The first 7 rows are patterns. Each new row is the sum of 2 different patterns, raised or lowered, with some noise. Before adding, each is slid sideways (what falls off one end comes back at the other) and multiplied by a number that may be negative. Names go in the order of the patterns.
In the rows, 128 means zero.
Known rows, each followed by the names of its patterns:
[127 112 129 133 181 119 108 150 125 115 126 148 157 128 133 129 139 118
 174 141 113 128 127  75 133 164 137 181 131 134 128 142 179] : dipal
[152 128 126 100 134 127 100  85 134 138 128 129 134 124 140 126 131 117
 143 122 131 109 129 114 123 118 141 123 122 135 126 116 107] : komo
[167 129 128 136 148 119 117 121 113 123 111 134 152  81 122 141 165 138
 129 149 140 128 148 100 130 142 162 111 164 126 124 139 172] : pimot
[147 147 157 114 140 125 115 106 157 102 137 124 141 130 102 140 140 112
  99 129  75 117 134 149 107 140 131 145  94 131 154 127 126] : Tora
[116 135 145 120 137 105 117 113 106  87 140 126 180 135 127 131 126 137
 111  84 141 130 140 135 138 135 123 114 128 117 130  81 151] : Feb
[129 127  78 126 175 146  85 144 147 130 132  96 139 150 118 132 131 124
 119 144 161 129 157 156 144 121 161 138  97 133  91 134 167] : Pafu
[118  75 102 134 133 146 136 120 114 138 144 139 118 131 131 132 150 154
 144 153 104 129 155  91 130 119 147 126 117 102 152 121 122] : sasir

New rows. What belongs after each?
[154 129 136 140 160 183  93 144 149 161 134 163 139 158 138 166 120 123
 160 177 116 151 141 100 142 181 188 126 151 149 169 109 135] : pimot Tora
[125 142 137 139 113 142  99 127 129 162 115 146 134 124 126 137 176 130
 128 111 147 121  97  86 124 136 119 134 149  96 135 135 155] : komo pimot
[122 115 132 140 150 144 117 110 122  99 126 115 127 117 109 115 135 123
 134 102 136 135 122 119 132 130 112 115 131 135 111 119 130] : dipal komo
[122 122 141 143 132  74 113 139 122 130 172 122  90 124  64 127 120 138
 112  86 131 149 118 124  78 130 148 111 142 124 129 110 114] : dipal komo
[182 116  98 126 120 126 116 113 134 143 126 148 114 118  78 125 141 116
 140 131 141 145 132 125  90 116  87 117 149 129 119  92 115] : Feb Pafu
[146 110 155 131 103 143 126 169 140 121 160 146 128 177 129  99 129 156
 169 141 121 172 133 120 124 103 131 122 118 156 135 146 146] : Tora Feb
[111 116 115 125 115 122  96 120 124  92 116 108 117 102 117  98 123  96
 112 108  73  81 119 118 121 115 111 104 122 120 118 102 120] : komo sasir
[167 137 149 121 144 166 152 121 154 137 159 138 148 164 135 129 137 155
 144 130 134 129 137 122 160 154 105 133 141 129 142 154 151] : dipal pimot
[119 129 145 114 121 116 134 108 157 133 106 115 110  82 124 150 117 168
 121 113 102 134 167 118 104 123 122 171 111 103 133 122 105] : dipal komo
[130 133 110  98 139 116 117 117  97 101 109 123 117 114 109 116 112 126
 139 114 139 121 107 133 137 152 135  89 115 154  95 116 116] : Pafu sasir
[111 108 101 115 130  91  88  55  88 107  91 105  91 116 125  87  97  82
  91  95 102  86 108  96 123  89 136  92 131  85  76 102  88] : komo Feb
[123 152 148 156 154 146 147 137 161 153 134 130 154 158 123 133 149 151
 150 164 164 144 153 149 155 136 151 139 143 133 140 140 152] : komo pimot
[ 64  82 101  75  92  67 101 121 107 104  66 126  51  96  95  76  32  76
 100 141 101  83 114 112 117 103  74 127  98  89 152 115  95] : pimot Feb
[131 141 116 161 125 124 102 136 109 119 110 149 119 107 129 124 106 100
 123 131 116 108 133 134  93 112 122 131 116 124 141 116 125] : komo Tora
[109 150 127 106 159 123 139 111 130 130 154 104 134 122 136 163 143 117
 129 111 117 137 137 114 103 131 135 122 109 126 109  92  93] : komo sasir
[164  94 141 126 114 127 117 149 138 150 160 173 125 113  74 132 105 123
 121 125 140 162  97 136 110 113 110  89 116 142 127 145 126] : Feb sasir
[ 81 100  61 108 103 113  96  64 105 129 106 105  54 117 121  87 107 125
 107  88  86 109 100  98 108 117  65  87 125 109 100 140 107] : dipal komo
[131 148 172 145 135 170 227 172 206 180 141 170 186 198 174 136 176 199
 180 152 165 173 231 187 150 181 172 181 169 171 151 130 166] : pimot Pafu
[134 120 132 137 162 130 117 146 122 130 126 145 140 131 126 129 132 129
 157 136 125 129 124  85 145 153 135 151 135 132 117 119 165] : dipal komo
[111 140 139 113 109 117 152 124 129 152 159  98 147 130 143 123 135 165
 124 129 153 167 132 196 145 133 110 158 120 132 117 174 132] : komo Tora
[138 105 129 147 139  93 154 140 156 120 147 159 134 126 150 143 158  98
 160 127 133 135 151 126 129 126 136 124  92 153 144 161 123] : Tora Feb
[122 169 161 135 151 177 159 147 174 129 169 159 153 189 174 150 138 128
 161 159 148 159 156 199 178 138 138 174 118 148 184 133 128] : pimot Tora
[100 109  93 104 106 110  88  83 116 124  94 116 117 117  89  99 119 107
 108 111 120 102  99 120 108 106 124 119  86 109  86 113 108] : dipal Tora
[ 77 120 165 111 156 159 161 136 153 173 162 132 160 125 148 174 195 146
 193 117 140 177 137 174 134 162 146 146 108 159 130 124 128] : pimot sasir
[155 115 147 179 109 154 134 199 121 142 112 148 142 128 151 104 132 166
 181 148 150  91 124 151 153 154 124 160 183 135 160 155 151] : Feb sasir
[109  64  98 133 151 124  81  96 100  94 138 125  97  92 141  94 100  94
 146 141  82  89 111  51 107 142 120 144  83 109  82  96 142] : dipal Pafu
[ 84 141 120 131 115 141 119 120  94 121 100 118  77 148 107 120 140 113
 118  85 133 110 102  66 135 119 135  88 125 131 119 129 113] : komo Feb
[111 107  94 108 111 129  90 111 107 108 100 108 123  96  90 115 108  96
 125 115  92  94 129  99 120  97 108 105  95 127 109  80  91] : Tora Pafu
[116 111 126  85 112  90  88  77 130  73 112  96 114  95  76 111 106  84
  75 106  40  88 104 126  78 108 109 127  65  98 121  96  94] : komo Tora
[158 145 118 142 139 146 139 150 172 138 140 157 171 154 147 162 160 157
 164 136 151 179 163 144 171 140 150 153 190 183 157 159 174] : pimot Feb
[ 97  78  80  27  65  91  89 101  89  86  92  89  98  92  76  86  87  92
 109 107 103 105  86  80 111  57  83  83  97  93  83  72 114] : Feb sasir
[184 116 134  71 122 134 140 115 124 145 171 147 140 115 118 109 116 136
 147 121 128 119 173 106 135 117  99 117 109 132 150 139 129] : Feb sasir
[149 165 112 121 170 162 122 112 153 170 118 120 136 121 150 138 116 115
 146 122 125 145 125 123 109 147 140 139 113 147 148 135 148] : komo pimot
[154 181 141 155 146 182 161 157 164 145 140 169 165 175 166 155 158 178
 176 178 157 188 158 173 178 177 180 179 157 171 191 148 184] : Feb sasir
[156 113 147 143 174 122 157 148 155 160 160 141 129 130 145 164 124 133
 133 159 139 140 164 177 120 112 129 122 148 141 110 165 135] : komo sasir
[118 127 139 126 116 138 136 126 153 132 119 121 137 118 128 117 143 116
 122 128 128 102 117 109 124 101 132 140 140 110 147 121 134] : komo Tora
[169 139 116 106 151 133  96  55 126 121 116 119 129 113 136 107 111  88
 133  55 142 113 119 106  88 129  99 105  94 108  93 136 128] : pimot Feb
[126 132 121 116  96 106 138 126  91 122 129 125 104  99 120 139 106 117
 130 135 108 116 129 114 124 129 116 112 128 124  92 120  95] : komo Pafu
[100  41  62  84  85  89 133  69  49  73  34  91  91  91  82  18  81 111
  55  76  25  99  95  53  65 106  77  58  46  45  59  82  72] : dipal sasir
[177 150 117 144 100 131 164 129 160 104 123 206 157 116 144 161 154 166
 101 158 165 142 183 164 136 134 143 165 150 176 160 146 132] : Pafu sasir
[141 118  79 123 126 108  95  55 106 108 124 113  88 140 100 134 124 113
 147 164 103 110 150 131 131 141  70 112 131 105 117  75 100] : Pafu sasir
[186 138 200 189 170 194 230 182 190 157 181 160 161 136 201 141 190 151
 188 169 161 181 195 158 151 157 121 165 168 192 161 202 149] : komo Tora
[129 128 133 120 106 125 171 126 115 124 136 163 132 113 141 131 135 150
 155 132 127 118 115 131 101 139 105 138 152 123 141 144 104] : Pafu sasir
[113 128 103  97  62 120 123  89 109 108  99  85  74 120 104  96 117 115
  76  90 121 113 122 139 108  82 106  92 119 102 107  88  64] : dipal sasir
[184 166 194 143 192 151 163 172 170 185 164 186 191 188 146 170 106 159
 173 178 160 169 182 208 143 170 175 163 162 175 183 195 162] : Tora Feb
[143  88 135 139 137  86 162 134 124 136 168 158 136 127 136 136 132 115
 123 105 124 105 130 141  99 120 135 163 135 121 132 154 129] : komo pimot
[ 98 147 147 118 131 142 134 156  85 129 125 131  87 168  93 121 122 160
 148  97 129 133 119  86 109  66  98 118 122 104 145  85 127] : pimot Tora
[203 170 139 224 178 154 175 177 104 142 203 148 192 156 182 137 173 250
 164 191 165 135 219 162 201 192 120 139 208 171 178 168 170] : dipal Pafu
[121 130 160 177 159 155 151 171 166 155 156 124 158 159 165 155 165 146
 150 158 178 162 151 168 161 154 154 192 167 171 127 166 175] : komo sasir
[141 139 137 136 114 128 137 113 110 165 139 195 147 125 143 141 172 133
  91 143 163 144 139 149 145 153 127 133 139 141 109 159 138] : Feb Pafu
[ 51  76 118  73  39 121  41  85  75 107  80 120  68 108  65 100 157 110
  80 100  89 106  85 110  77  64  60 121  63  93  82  81  67] : Tora sasir
[148 105 165 188 197 197 147 174 159 171 207 169 137 136 166 181 132 134
 186 133 144 188 175 218 157 134 162 173 197 200 133 135 198] : dipal Pafu
[153 177 151 184 174 137 175 169 166 151 195 162 160 210 196 186 209 196
 149 134 130 134 172 207 160 126 124 182 214 183  84 193 204] : dipal Pafu
[ 92 125 135 105 109 107 104  96 145 147 104 164 142 137  99 149 131  99
 109  84 125 160 144 128  66 114 154 130  80 139 131 110 117] : Pafu sasir
[161 141 168 204 140 150 159 170 150 184 167 163 144 178 148 189 132 185
 149 128 162 152 161 152 148 180 179 150 167 134 134 174 150] : Tora Feb
[126 109 121  85 126 120 150 123 111 122 135 110 112  95 145 110 130 122
 141  96 141 112 137 112 119 148 115 107 123 163 124 162 113] : komo Tora
[ 70  87 153 100  85 128 108 139  95  97 123 121  96 118 121 105 114 123
  88  89  92 114  92 111 131 101 133 113  82 110 109 137 101] : Pafu sasir
[130 139 140 141 133 137 170 130 131 137 120 160 128 167 149 157 141 171
 132 131 100 143 156 111 138 131 176 165 127 161 168 126 119] : komo Feb
[135 161 131 128 137 134 130 129 142 151 141 126 134 139 139 151 139 137
 150 131 107 136 147 134 157 130 136 132 144 148 135 126 141] : dipal komo
[111 149 177 140 131 138 137 142 121 147 163 142 148 149 185 137 144 141
 127 141 125 170 138 157 157 179 133 131 109 140 135 125 143] : Tora Feb
[163 177 158 166 156 163 136 150 170 140 155 154 162 174 137 144 162 141
 153 143 136 146 163 166 182 150 151 121 155 161 157 149 151] : Feb sasir
[125 126 125 100 128 134 156 126 126 140 119 137 138 102 160 134 125 139
 142 162 132 103 126 146 129  94 149 125 155 141 120 146 118] : Feb Pafu
